The rows come from 4 hidden closed curves, with some noise, and rows from the same curve form a group. Each curve winds through 8 dimensions. The rows are also pushed far along 5 directions, which tell nothing about the answers.
(in the rows, 128 means zero)
Known rows, each followed by its group:
[114 109 183 103 151 124  63 106  54 166  92 144 115 100 176 169 102 110
 111] => Q_856
[191 144 147  94 135 159 102 112 157 182 135 109 112  93  82 121 114 150
 129] => Q_403
[172 112 150  98 119 144 122 106 155 164 121 183 152 181 119  46 157 129
 127] => Q_856
[143 165 140 111 128 157 119 137 146 172 137 109 145 105 111 130 137 128
 128] => Q_572
[ 73 153 133 173 137 109 107 110 119 108 131 105 117  73 134 196 101 104
 124] => Q_856
[193 141 116 141 124 106 150 143 184 106 144 123  70 160  62 139 172 167
 124] => Q_403
[133  99 127 116 145 145 101 129 110 131 111 138 126 118 146 131  93 124
 138] => Q_856
[128 140 161  88 128 116 125 154 128 153  99 140  76 122 104 159 143 125
  71] => Q_856
[100 144 124 134 102 122 108 127 112 133 137 117 149 116 131 119 138 122
 128] => Q_190
[100  64  89 117 146 206 186 166 112 120 138 124 124 133 217 110  91 108
 123] => Q_190
[138 149 145 148 140 115 106 118 139  93 133 105  91  98 121 190  91 148
 108] => Q_403
[127  99 115 128 144 152 108 127 116 128 109 124 127 106 145 146  84 123
 143] => Q_856
[117 142 122 162 135  90 183 134 120  75 147 138 105 143 118 164 135 172
 133] => Q_572
[120 119 166 112 131 135 101 131 130 139 140 126 133 119 155 133 105 118
  95] => Q_856
[135 140 142 139 153 130 125 103 141 159 118 147 123 115 115 126 140 112
 145] => Q_856
[144 143 155 123 133 105 116 147  97 129 125  85  46  88 106 232 123 172
  94] => Q_403
[121 149 122 167 122 105 136 105 137 105 133 102 166 108 125 135 108 155
 146] => Q_572
[127  97  92 112 125 157 164 157 135 125 114 121 138 151 159 108 128 110
 115] => Q_572
[130 126 145 127 156  87 129 135 102 123  93 107 114 123 133 166 134 124
 121] => Q_403
[177  84 124  89 153 159 199 185 167 128 114 159  63 187 139  96 163 130
  88] => Q_403
[147 133 168 134 135 142 161 132 136 151  95 121  62 107 117 202 136 165
  99] => Q_572
[126 102 117 136 138 153 174 120 138 124 116 151 113 158 157 116 138 108
 119] => Q_856
[120 108 121 123 138 121 120 138  99 147 107 119  82 118 127 162 148 106
 121] => Q_572
[175 155  95 130 142 171 144 125 222 166 184 108 130 107  43  92 146 111
 168] => Q_572
[109  73 126 115 150 115 126 145  70 102 129 190 158 183 177  70 130 125
 167] => Q_403
[119 122 117  92 118 122 134 139 106 159 120 128 169 142 143  78 151 100
 122] => Q_572
[115 164 162 141  97  81  84  85  73 137 134 120 112 121 124 168 160 146
 120] => Q_190
[175 146 144 114 141 125 111 113 124 132 158 147 128 145 119  92 135 164
 149] => Q_190
[118  72  95 114 138 189 128 137 121 148 123 143 150 143 181  83 119  78
 150] => Q_190
[105 133 118 167 139  91 168 144 133  94 107 128 136 121 137 159 123 140
 123] => Q_403
[136 173 142 118 139 135  41  97 115 184 145  89  98  60  75 180 126  92
 143] => Q_572
[149 156  81 160 108 122 201 148 213  94 155 101 137 133  47 134 132 154
 138] => Q_190
[160 104 157  81 122 124 177 185 168 101 141 186  98 202 121  81 145 173
  72] => Q_856
[116 145 128 134 132 104 117 153 123 124 126 102 108 101 125 176 134 126
 105] => Q_403
[111 107 109 114 148 144 173 170 127 113 134 146 106 138 138 139 116 115
 114] => Q_856
[113 134 184 114 134 101  84 116  91 141  88 133 118 108 153 160 121 128
  96] => Q_190
[161 152 127 121 105 167 169 121 180 162  99 110 114 126  98 142 144 136
 102] => Q_572
[152  92 108 110 128 167 142 139 170 144 136 118 135 147 108  76 136 101
 142] => Q_403
[151 143 137 113 159 138 164 152 153 142 126 121 121 113 127 115 125 138
 123] => Q_190
[132 105 129 114 135 170 156 162 122 151  72  69  60  91 167 215 111 118
  72] => Q_572
[123 152 122 108 137 168 109 109 169 184 140 126 158  99 106  86 122  68
 132] => Q_856
[144  75 145  81 144 154 181 190 163 140 100 106 111 153 162 105 132 104
  72] => Q_403
[140 135 109  83 114 146 147 159 139 135 127 144  97 164 118 106 159 112
  88] => Q_190
[173 129 152  71 125 129 147 164 134 165  89 118  42 154 133 147 183 121
  45] => Q_572
[138  94  95 123 137 197 188 136 150 158 130  89 145  99 136 123  92 130
 144] => Q_190
[159 104 126 120 134  98 159 163 133  85 142 177  95 207 127  95 172 158
 122] => Q_403
[122 131 123  91 125 140 118 142 136 137 144 154 121 160 141  87 152  81
  99] => Q_572
[150 149 125 141 135 125 143 109 151 122 152 143 132 146 107 108 151 127
 149] => Q_190
[161 116 135 101 133 156 149 144 119 126 156 152  98 161 161  91 146 153
 116] => Q_190
[119 149 141 132 132 112  98 128 128 122 156 113 123 114 120 131 135 117
 130] => Q_403
[182 137  87 111 129 161 195 158 236 136 182 165 140 178  54  47 156 128
 141] => Q_856
[ 75 129  97 149 123 140  94  81  95 135 116  98 208  77 155 126  73  86
 165] => Q_572
[138 115 128 124 131 130 129 134 144 116  92 162  87 163 133 129 142 121
 102] => Q_190
[148 110 146 126 144 101 156 139 138 117 110 141 135 164 131  96 156 136
 129] => Q_403
[123 125 105 136 141 122 169 158 148  96 157 149 118 149 106 133 129 134
 130] => Q_856
[141 136 145 114 127 154 131 122 125 154 113 138 142 125 131 134 119 147
 130] => Q_572
[ 70  73  87 174 143 150 163 129 122  89  77 135 148 118 168 160  72  98
 146] => Q_190
[112 146 124 152 111 125 142 118 122 135 125 103 111 102 128 150 148 137
 127] => Q_190
[157 126 137  94 137 129 113 142 138 169 118 158 138 144 106  74 154 118
 137] => Q_856
[125  75  91  91 136 165 103 136 110 132 130 178 167 177 152  53 119  73
 158] => Q_403

New rows. What belongs after each?
[ 99 143  85 182 145 130 168 121 152 133 100  67 158  52 108 186  89 107
 156] => Q_403
[120 112 134 101 137 139 147 155 103 152 105 118 154 124 175 113 127 118
 118] => Q_572
[143 192 114 135 101  99  79  95 132 152 193  96 162 114  62 121 169 128
 166] => Q_190
[148 140 133  99 127 125  96 103 136 141 138 115 122 119 110 112 120 107
 109] => Q_572
[149 110 109 151 131 151 134 113 145 128 132 128 117 137 133 120 142 129
 155] => Q_190
[119 145  95 137 117 135 157 125 156 121 129 113 150 118  86 141 110 120
 137] => Q_190
[119 106  89 159 114 137 160 137 177 112 119 117 164 133  96 124 111 125
 149] => Q_190
[106  82  77 151 137 177 112 115 115 134 133 129 168 122 168  99 104  82
 183] => Q_190
[105 115 111 127 107 173 138 116 130 161  95 126 143 115 130 142 116  98
 125] => Q_572
[138 155 131 116 128 105  85 113 130 155 113 147 166 123 108 104 132 113
 133] => Q_403
[161 167 131 116 106 125  84  94 135 135 160 151 169 135  89  72 118 163
 157] => Q_190
[103  76  60 191 113 197 197 126 172  92 142  87 138 107 156 147  77 136
 155] => Q_190
[ 84 117 105 163 140 149 168 133 136 112 123  87 120  99 178 158 119  89
 117] => Q_856
[130 127 102 148 134 128 130 128 126 151 108  77  80  83  91 193 136 111
 134] => Q_572
[137 120 155  95 135 121 127 132  95 129 117 183 111 156 151 119 120 152
  98] => Q_403
[164 153 107 119 125 183 126 116 199 169 121  60 100  57  52 181  80 123
 112] => Q_856
[146 140 140  81 125 143  50 110  60 166 148 131 122 120 157 111 129 122
 133] => Q_190
[106 127 153 137 116  96 114 122 118 135 100 109 146 110 132 148 129 124
 116] => Q_403
[108  87 111 125 152 135 122 142  81 138 115 125 123 114 156 143 113 102
 148] => Q_572
[100 133 156 148 116 112  86 131 117 106 134 129 115 124 142 162 128 131
 112] => Q_572
[137 153 138 120 131 124  94 102 127 141 130  67  96  70 104 184  94 116
 102] => Q_572
[119 120 117 130 124 131 151 153 144 104 138 120 126 113 107 151  93 150
 119] => Q_856
[ 94  56 180 104 129 107  80 137  50 105 111 186 153 186 221 109 118 119
 109] => Q_190
[112 116 174 133 135 127 116 119 122 144 107 105 112 114 164 170 131 102
  93] => Q_190
[136 134 150 117 135 130 117 110 122 150 117 113 152 104 143 120 108 133
 127] => Q_572
[ 69 124 129 153 155 147 133 130 111 134 122  75 137  41 164 200  65  99
 125] => Q_856
[139 128  87 128 125 168 133 109 128 181 100 101 134  92 101 130 127 107
 159] => Q_190
[137  99 132 115 134 120  99 131 142 117 118 130 163 151 140  95 118 108
 131] => Q_403
[ 97 124  99 184 130 118 124 105 134 110  87  86 136  76 103 211  78 119
 156] => Q_190
[105 138 122 179 125 110 179 129 130 115 123 100 105 102 128 169 145 155
 136] => Q_190
[144 147 163  90 127 132 116 143 146 184 117 127 103 122 118 106 169 110
  92] => Q_403
[ 99 117 161 156 117 103 120 129 128  86 140 125 119 130 163 163 111 146
  95] => Q_856
[147 131 146 110 148 133  91 108 103 138 147 139 154 126 142 106 109 139
 153] => Q_190
[103  95 109 129 107 133 134 151 122 111 112 140 136 154 144 125 129 116
 120] => Q_190
[122 114 103 134 157 139 173 153 141 119 104 136 119 134 129 139 123 109
 131] => Q_190
[136 124 105  90 136 142 169 162 134 136 143 159 137 155 109  81 140 117
 129] => Q_856
[151 151 133 142 114  93  83 119 115 106 125  75  72 108 108 198 140 152
 108] => Q_856
[154 106  99 121 115 179 166 116 149 148 144 136 158 144 129  70 122 148
 158] => Q_190
[123 134 144 154 121 114 129 129 160 102 162 117 140 121 126 139 113 151
 120] => Q_856
[135 126 116 104 136 142 103 129 142 173 115  52 168  76 102 138 105  85
 141] => Q_403
[ 95 118 126 115 130 130 106 122  80 121 137 107 181 111 181 109  92 113
 136] => Q_856
[139 120 123 127 131 154 156 136 125 147 134  77 118  92 128 169 108 152
 129] => Q_190
[ 99  89  68 192 123 115 220 168 150  46 156 105 159 149 150 115 113 172
 162] => Q_856
[114 142 111 165 101 152 153  96 145 137 135  87 115 101 121 156 132 123
 129] => Q_190
[105 102 139 132 134 135 133 142 112 125 138 144 124 156 193 101 158  98
 117] => Q_190
[125 161 145 158 133 111 130 123 170 104 147 120  87 114 108 171 129 128
 102] => Q_856
[ 96 122 116 144 123 102 130 161 124  93 140 143 136 146 145 131 135 126
 117] => Q_403
[ 96  99 122 149 137 136 192 169 156  89 117 150  69 144 140 173 125 122
  85] => Q_856
[209 128 161  77 130 155 157 147 161 164  80 152  70 180 142 108 178 147
  71] => Q_572
[ 93  89 134 143 144 128 190 171 130 110 141 139 142 157 185 106 152 114
 123] => Q_190
[127 133 105 109 114 165 114 114 154 143 115 117 130 105 101 122  92  97
 118] => Q_856
[101  96 133 135 162 127 181 181 136  84 133 149 137 148 183 108 112 128
 116] => Q_190
[153 137 156 138 133 122 165 142 179 106 120 148  85 154 129 111 153 159
  95] => Q_190
[129 148 101 151 121 137 152 120 141 117 165 117 113 133 118 130 156 123
 140] => Q_190
[118 104 109  98 107 147 107 140 122 152 111 142 149 148 135 103 131  99
 119] => Q_190
[ 78 119 162 100 122  99  97 147  72 127  94 163  91 134 148 171 131 106
  83] => Q_856
[131 151 132 128 149 117 136 135 121 113 140 153 126 153 151 108 152 123
 131] => Q_572
[125 160 156 146  92 105 101  98 121 134 137 102  82 120 119 175 165 142
  95] => Q_190
[155 127 137  87 125 106 116 131 132 170 163 145 160 145  78  57 160 133
 147] => Q_572
[117 134 128 123 109 126 113 112 130 132 134 112 169 121 135  98 119 122
 128] => Q_856
